All groups share one centre, and each spreads out both ways along 11 directions, with some noise.
Some rows, each with its group after it:
8 21 -38 7 9 9 -19 -6 -11 4 -13 -15 -7 4 7 -30 -6 29
Z930
8 29 34 -14 -7 -17 10 -10 14 -4 -15 -4 -7 -2 0 1 -4 -16
Z720
-14 1 35 28 -19 -16 33 -10 12 11 -19 -42 3 11 22 27 -52 19
Z930
-32 20 -18 17 -9 8 -18 -6 -5 8 -33 11 -18 30 1 9 -52 -20
Z331
20 -2 -38 -16 31 -2 23 6 1 -5 0 17 -13 -34 -18 -36 28 -3
Z930
-20 -43 19 10 -30 -11 -1 4 9 -1 1 -15 -4 -18 -7 -11 -12 13
Z801
-6 -12 11 -23 -28 14 -11 7 -15 -5 6 23 -6 19 -28 -3 -33 10
Z834
14 31 7 -14 17 -19 6 -28 19 12 -20 -8 -9 -12 10 -3 21 -17
Z720
-19 -4 -1 -3 31 -3 19 -8 6 -23 9 -9 0 1 -24 3 21 -11
Z84
-25 -1 -18 -3 9 -1 -35 -21 11 10 -10 30 -10 21 -2 14 -3 1
Z84
-16 41 -21 23 19 -15 -24 -11 29 0 -34 -8 -27 18 34 -15 -20 -9
Z720
7 -7 16 4 10 -2 3 0 -16 21 0 -8 -12 -3 49 -6 -13 16
Z930
-15 18 -26 16 -3 6 -17 -30 9 10 -20 -11 -2 30 14 -4 -37 67
Z84
1 -14 -18 -12 13 -12 20 -27 22 -18 12 -3 -19 0 -48 -29 -3 10
Z331
27 -2 -1 -10 33 -21 10 -28 3 -4 39 29 -25 11 8 -41 1 -4
Z834
-42 6 6 1 16 2 -11 -6 15 -25 2 24 -15 41 -18 7 -23 10
Z84
8 -13 49 -18 -35 -46 -40 -13 10 -39 18 -12 -22 17 -22 -38 -21 -20
Z930
46 -8 5 4 -25 -22 1 -20 39 9 21 -15 21 -28 6 28 28 -8
Z930
11 -17 -4 10 -13 -5 29 31 9 -30 47 39 14 8 -31 1 -2 15
Z720
-6 13 -1 -12 2 4 -33 12 2 9 -18 29 -4 -16 0 15 1 -25
Z331
-19 3 -8 19 -3 -5 17 0 47 -26 1 -1 -10 15 -25 4 -39 15
Z720
-3 -34 -7 -22 -37 -3 -14 1 3 -6 -16 -23 10 -35 -56 3 14 28
Z84
33 -3 4 -6 17 -5 43 -33 11 6 32 10 -24 4 -9 -35 -33 15
Z331
22 -26 -8 -22 -13 -36 -31 -33 45 5 24 22 -41 31 18 -18 -6 -36
Z834
6 -26 38 -18 -24 -16 6 11 14 -15 20 -4 32 -23 -29 28 36 25
Z331
20 14 1 -3 11 -1 6 20 -8 -11 36 35 2 17 20 -24 4 22
Z331
9 16 8 -4 -12 21 20 45 -4 -20 21 34 12 9 -12 0 -14 11
Z84
3 17 7 4 -7 -22 -4 -20 9 -11 -20 -33 -19 11 -4 -22 -36 -1
Z801
0 8 -18 6 -36 3 -12 19 -16 5 -21 -4 24 -12 -11 8 -2 24
Z84
17 -1 -27 14 -4 -52 2 -46 3 10 -1 -14 3 -9 -12 -16 10 10
Z84
7 3 23 0 10 14 23 19 -34 3 -2 -7 -5 -8 -2 2 -19 -51
Z84
46 7 12 -27 10 -4 8 -8 -6 -1 17 -1 -2 -18 9 -38 30 20
Z720
-8 -53 17 -19 -18 11 -26 -12 15 10 15 -12 -9 6 7 13 3 21
Z331
-24 0 -25 9 5 -6 -15 -2 16 0 -12 23 -18 25 0 3 -12 -36
Z331
-15 9 7 1 22 -22 -24 -15 13 -11 7 1 1 19 23 3 32 18
Z720
3 8 -12 15 -20 12 -10 -22 -12 42 -26 -12 14 -7 12 35 -23 -1
Z930
28 35 14 3 8 -8 8 -42 -15 15 -4 -21 -3 26 21 4 -46 12
Z801
-16 -16 -24 47 -13 -27 0 9 -3 -16 8 8 1 27 -4 1 -44 -5
Z720
-26 25 -14 37 -1 -29 2 18 13 -18 -28 -20 18 12 15 19 11 11
Z930
-37 4 -13 19 -8 -7 7 -4 -1 -1 -21 -7 19 7 -31 38 4 10
Z834
-22 -29 40 3 -21 0 -9 -3 -19 10 21 16 3 25 14 6 -34 21
Z801
4 -28 31 -8 2 -9 22 -48 9 0 16 -36 -5 8 -7 -4 -18 45
Z84
-1 3 -12 11 6 -24 -15 -34 38 -1 12 0 -21 45 33 -3 -10 22
Z834
5 3 -16 0 -7 -11 -12 -7 9 14 -9 20 -7 -8 -8 3 -10 -23
Z84
-14 4 12 5 13 -5 -42 -5 8 6 1 17 -7 25 40 14 2 -1
Z84
-29 -1 18 12 -8 -41 -27 -21 12 -31 -22 -53 -9 20 -10 -10 5 21
Z801
16 13 17 20 0 -4 16 -1 34 4 -13 -37 -1 -33 25 0 -14 14
Z834
-25 -20 -19 20 -38 -19 -18 8 -18 -12 -35 -54 4 7 -7 -9 -2 2
Z331
-24 16 -14 20 2 -2 17 -7 63 -8 -8 -7 -6 21 -3 28 -18 15
Z331
8 -5 -5 5 -25 -14 27 -4 10 1 -18 -25 10 -28 -29 5 -6 -4
Z801
-13 21 16 12 -4 -8 -13 -7 3 24 -22 -1 12 11 43 40 6 -8
Z720
3 -22 35 -10 2 -22 -35 -5 -10 -7 15 9 -11 10 16 -10 12 -14
Z834
24 2 -37 -7 -9 -2 12 -26 23 2 6 -6 -20 20 -7 -29 -20 23
Z834
-25 -31 2 -27 0 27 -20 1 -13 -2 -12 -9 -4 -15 -36 8 9 -3
Z84
-21 4 -1 3 21 -6 1 -1 -22 -22 30 38 16 38 -20 -1 13 30
Z834
-12 -21 -21 -3 -3 -13 -32 -19 -4 7 -38 -34 -24 -30 -16 -39 -3 -17
Z801
7 18 -9 -3 7 0 -19 -34 30 -11 21 -1 -14 27 -6 -24 -25 37
Z930
-6 2 -3 19 4 -22 33 -57 24 22 -8 -9 8 7 -17 49 -24 -17
Z930
-17 -12 19 17 -13 -16 8 -36 23 20 -13 -16 8 8 -3 54 -19 -12
Z930
8 -7 26 1 -27 2 15 -1 -17 11 13 11 -6 15 -3 4 -53 -11
Z331
21 -28 -16 -12 -2 -30 -8 -45 -6 17 2 -11 -13 -9 -9 -8 12 -20
Z834
30 23 -3 5 -6 -4 -12 -18 -50 15 -9 -36 11 13 29 -17 -10 31
Z801
25 0 -7 0 1 -17 2 -48 -18 12 37 21 14 17 -21 7 3 -7
Z930
3 10 -43 -11 -6 -2 -17 -5 13 -22 14 33 15 0 -65 3 34 2
Z930
11 17 -12 2 -21 6 -3 -1 17 -2 -25 -24 -23 5 -1 -33 -49 23
Z834
21 5 5 -6 19 -7 -4 -17 1 15 12 3 17 -23 12 9 33 24
Z331
15 -14 -23 -8 -18 5 -5 -23 -8 22 6 -5 4 18 13 -1 -3 31
Z834
-24 21 10 37 15 -35 14 -37 3 3 -6 -20 2 31 13 22 -21 3
Z834
-8 -15 -17 -5 2 -11 -15 -4 26 3 -11 17 0 -18 -28 25 22 -38
Z720
6 6 -24 -21 -2 13 -20 13 41 -17 -17 -6 -11 -17 -15 -8 19 23
Z801
-19 -12 -9 -10 -21 26 -1 21 -12 -13 7 23 10 7 -49 5 -20 33
Z720
31 28 -24 -7 14 -3 4 -25 1 -3 -7 -25 -6 1 -4 -24 1 20
Z801
-26 16 -23 10 4 5 -12 -12 45 -3 -39 -14 -16 0 -14 12 -15 7
Z720
-2 -14 7 -23 -30 30 -3 4 -38 8 -11 -6 4 -8 -34 -6 -41 25
Z720
25 2 20 -9 -12 3 -14 12 -32 6 18 25 -7 6 19 -21 -22 -10
Z331
-22 -8 12 7 -2 -7 -10 -20 -4 5 -2 -6 6 24 2 14 -13 23
Z801
9 -15 0 -1 15 -8 4 -7 26 5 29 34 -21 -1 10 -20 -6 -16
Z801
33 -1 31 -14 -5 -16 -1 -32 -35 16 13 -20 16 11 13 17 -3 11
Z801
-31 3 -15 15 -3 -11 -9 2 0 -12 -31 -29 19 -13 -29 14 21 15
Z834
-13 -4 26 13 -18 -29 4 -42 4 12 0 -8 6 21 -9 38 -34 -16
Z930
12 -14 23 -16 8 -4 -27 -18 18 4 23 17 -36 17 31 -28 -29 -6
Z331
19 -1 -6 19 22 -10 11 -43 -19 44 14 8 1 6 42 15 -10 -6
Z720
6 -21 4 -22 0 1 -5 15 0 -21 6 -4 3 -31 -32 -7 37 -17
Z84
-39 -17 10 16 -14 8 -13 -4 15 5 -9 -14 9 15 6 21 -17 44
Z801

New rows, each followed by its group:
-22 -9 -16 36 20 -15 14 -5 -16 19 25 42 8 18 22 5 3 0
Z801
-6 25 16 10 2 -19 -2 5 32 -8 -11 -2 26 -20 1 47 28 27
Z331
1 -3 9 -36 -3 25 -14 4 10 1 5 33 -7 -8 -13 8 11 4
Z720
-10 -13 35 1 -24 -2 9 33 -25 3 -10 -8 8 -3 13 9 -27 5
Z930
-12 45 0 22 10 -33 -14 -6 -36 -12 -23 -3 11 17 -6 -14 -8 6
Z331
-5 22 -7 8 -1 25 24 24 1 2 -23 5 14 -29 -35 13 -17 7
Z834
5 3 11 -23 -7 -8 -13 -13 -25 -8 -7 -26 9 -9 -13 -24 30 36
Z720
23 -11 23 -7 -32 -7 6 -14 -59 18 -6 -29 30 -10 -12 16 -17 10
Z801
-13 16 5 2 2 -14 -4 -11 34 3 -25 2 -13 -2 -2 24 -3 -30
Z720
0 2 10 5 7 -9 -23 -3 -6 20 -23 -4 -3 -28 9 10 7 -37
Z834
21 22 11 -17 6 -17 -27 -26 29 -17 -8 -37 -15 14 9 -5 -5 17
Z801
-5 20 -13 1 -24 -1 -26 24 19 -11 -14 22 -24 30 8 -16 -32 -6
Z834
3 -39 -14 23 -12 -15 22 -3 -47 31 14 7 20 -30 2 -6 14 -2
Z801
41 -2 36 -26 -12 -1 -7 -10 -29 17 14 3 -10 -8 21 -34 -19 -1
Z720
-13 16 -21 37 6 -31 -5 6 11 -14 -9 14 -2 21 7 3 -11 -30
Z720
-15 -8 36 23 -50 16 23 23 28 2 -10 -22 -1 3 12 6 -72 40
Z801
-12 -19 -9 -7 -3 -26 -37 -63 8 24 -26 -13 -30 -3 -19 -14 -35 -9
Z84
31 -3 -4 2 2 -33 -12 -25 31 18 12 15 -6 -6 31 -2 7 0
Z84
-10 -9 -17 28 -5 -17 -17 3 -1 3 -5 18 -9 12 7 5 -30 -34
Z720
-21 -3 9 10 21 -20 -13 -7 -12 0 -9 5 -5 12 6 21 15 -62
Z84
-5 -20 -7 -25 13 6 12 9 15 -1 -8 41 -18 -21 -38 0 3 -29
Z930
-1 11 28 -41 3 -8 -15 -29 -22 -1 -14 -7 -8 -1 -17 -17 18 7
Z720
0 -16 -15 12 -2 -15 23 -27 44 -10 2 -21 -24 -7 -37 -16 -48 1
Z720
13 -20 -12 -3 -9 -5 7 -46 45 49 -5 2 -3 -2 14 53 -13 -17
Z834
24 40 33 1 14 -31 16 -22 5 -23 27 7 3 47 13 8 -10 19
Z801
18 -16 14 -10 -21 -30 -20 -22 -14 -17 36 9 18 5 -32 0 26 -4
Z930
-3 1 -13 -8 -3 0 -21 8 11 5 21 78 5 18 -11 25 10 4
Z84
8 14 42 -36 17 -8 -6 -32 -16 21 9 15 14 4 21 25 45 6
Z720
-12 6 -27 0 23 3 -2 -17 45 -5 -18 11 -50 0 -17 -39 -42 -13
Z801
9 2 10 -6 6 -2 22 18 -9 -23 25 9 -4 9 1 -40 -3 41
Z930
52 28 -4 -26 3 12 -22 -3 17 15 -5 6 -22 -6 29 -15 -20 -15
Z801
29 7 -6 -2 14 -24 32 -37 -12 15 6 8 -1 -27 -28 -3 2 -25
Z331
4 -12 -27 11 27 -5 -18 -7 50 1 18 27 -28 2 22 -11 -16 -14
Z720
31 6 -6 3 -7 -35 -17 -20 8 23 8 39 -19 -4 19 -10 -17 -35
Z84
-1 -13 -40 13 1 9 1 -4 18 7 -5 12 -20 -4 -11 -8 -43 -13
Z720
1 2 17 3 -19 -19 -37 -4 47 -3 -8 -8 -13 2 20 12 -8 -21
Z930
-1 10 15 -10 -19 20 -28 58 -2 -17 -8 27 4 -19 0 0 0 -4
Z834
-21 -9 1 18 -2 -15 17 20 -12 -16 23 41 7 10 -18 -17 -1 3
Z801
4 12 29 0 -12 -14 17 -22 -36 -13 2 -16 2 7 -31 -19 -38 25
Z331
17 8 2 10 -30 -36 9 12 -20 -14 1 -5 27 -13 -26 4 14 -22
Z930
-4 -10 -10 -16 30 4 -10 -36 17 12 6 9 4 -10 -15 19 27 25
Z331
25 2 38 -3 -53 -24 -44 29 6 -25 25 4 11 4 12 -5 8 -11
Z930
15 1 -27 -3 4 -27 3 -45 4 10 9 4 -26 31 4 -24 -21 -11
Z834
-12 -9 0 8 -19 23 19 11 19 17 -5 28 -6 -6 -13 13 -46 -9
Z801
11 17 -4 18 -44 -22 -10 11 2 1 -22 -17 24 -16 -8 25 -5 -25
Z930
-7 -20 2 -22 15 28 -19 -12 1 19 -19 -1 -8 -50 -22 3 3 -4
Z834
-10 4 -13 2 26 11 10 8 -29 -14 -11 -32 7 -12 -18 -5 26 -13
Z84
-11 3 -23 0 10 18 -20 -5 -30 25 -28 1 -8 -5 18 -11 -18 10
Z930
2 -35 -26 10 -27 19 0 2 2 9 -9 -11 -3 -19 -35 -1 -48 5
Z720
5 -7 -35 -9 3 5 16 -2 40 -1 -2 14 -17 -15 -24 -7 0 -17
Z331
3 -23 25 2 12 -22 33 20 -1 -11 14 -10 2 -18 16 -12 25 20
Z930
-20 28 11 6 9 -10 16 -9 46 -21 -8 6 1 0 -32 23 -13 18
Z331
4 24 4 12 1 -29 -8 11 13 -5 -10 11 7 -5 12 15 14 -24
Z331
-24 -4 19 -2 -15 25 -18 -7 -29 28 -26 -15 -11 23 24 1 -66 36
Z930
0 -19 23 -5 -35 2 7 29 -14 -11 33 45 -16 46 7 -9 -47 -28
Z331
18 -22 14 6 -9 -35 33 1 6 4 6 -19 15 -38 -6 11 30 -19
Z930
2 -11 28 -32 -6 9 -5 -2 26 5 10 47 -10 -5 -20 28 2 -34
Z720
-17 4 -3 -20 -18 41 0 16 47 -3 -19 13 -4 -2 -40 34 -33 23
Z801
-24 10 -11 18 0 -10 -14 -12 -2 22 -30 26 -22 13 4 6 -48 -53
Z801
27 33 -18 10 -23 -15 -26 -8 -9 -15 17 8 17 17 -5 -9 3 10
Z930
-49 -7 6 -5 22 2 -8 34 -12 -20 -21 6 -25 15 8 -27 -10 29
Z930
3 12 -8 6 16 20 34 -1 31 3 15 5 1 11 11 6 -19 54
Z930
-17 3 6 -10 11 18 -40 32 30 -12 2 24 -3 12 28 14 23 -4
Z84
-7 17 -16 33 -13 -2 9 17 34 2 -15 1 7 3 14 32 -20 0
Z720
13 17 30 -24 21 -12 -1 -31 16 28 -6 24 -6 -5 25 29 24 -36
Z720
12 11 22 18 -12 -52 -7 1 9 -14 15 17 -6 13 17 -6 -13 -29
Z84
11 -25 -18 -25 6 13 1 -15 -20 -2 22 0 -4 -7 -32 -40 5 34
Z331
-11 58 -21 29 1 4 -11 19 -40 5 -31 13 11 22 17 -4 -35 15
Z331
-3 -16 -48 26 2 -16 15 13 22 -10 7 23 12 -14 -28 23 21 -23
Z720
-12 -21 18 -2 19 -21 -7 -28 2 -3 29 26 -20 21 5 -9 -2 -7
Z801
17 4 -10 -10 28 11 44 21 -13 -4 30 40 -2 -4 2 -24 7 30
Z930
11 -16 12 -35 -5 0 1 -20 14 13 -8 -1 -12 -31 -31 2 0 -18
Z720
-4 -4 10 -5 0 28 -1 0 -25 20 3 14 -8 15 17 -7 -43 24
Z930
7 -19 21 -7 -27 3 25 17 26 -19 31 8 -7 17 -12 -7 -29 14
Z331
2 -13 13 2 26 -11 5 -9 32 16 12 13 0 -2 40 27 20 -3
Z930
20 -3 7 -15 12 -3 3 -42 -15 38 -6 -4 10 -20 12 18 23 -4
Z720
25 -7 8 4 13 -11 27 20 39 9 -1 -4 -15 -36 37 -4 10 -12
Z930
3 -27 -6 -18 25 -1 38 -16 54 1 6 9 -17 -33 -28 7 10 -4
Z930
-36 30 -45 14 27 2 -4 27 -9 1 -33 35 -10 11 4 -3 2 -21
Z930
-3 28 -4 11 -21 -7 -3 7 -30 -17 -7 -5 4 23 -20 -20 -32 26
Z930
-33 -24 -20 -4 47 21 -10 -28 4 38 -19 4 -13 -2 27 22 9 26
Z930
17 -4 -6 -9 18 -6 -13 -34 -21 27 -2 -5 9 -25 0 3 25 10
Z331
9 -33 2 -8 -28 -15 -38 -30 5 41 -14 -25 0 -3 32 26 -1 -5
Z834
49 26 8 4 -26 -12 17 14 15 -9 17 -8 0 -9 16 -29 -23 7
Z930
-5 34 29 -7 13 -20 0 -25 -6 7 -10 -1 2 17 26 7 8 -3
Z720
-2 -16 16 -2 0 -27 20 -52 23 1 27 4 -17 42 -4 7 -33 11
Z834
9 -30 -31 -7 15 9 9 -12 15 -6 32 25 -10 0 -34 -17 -10 26
Z720
26 6 -9 -32 10 -11 -32 -11 -4 -13 -1 6 -6 -7 -17 -6 31 -21
Z801
21 -8 23 -17 -33 -25 -35 -14 -6 -32 20 -26 -8 5 -27 -50 -12 23
Z930
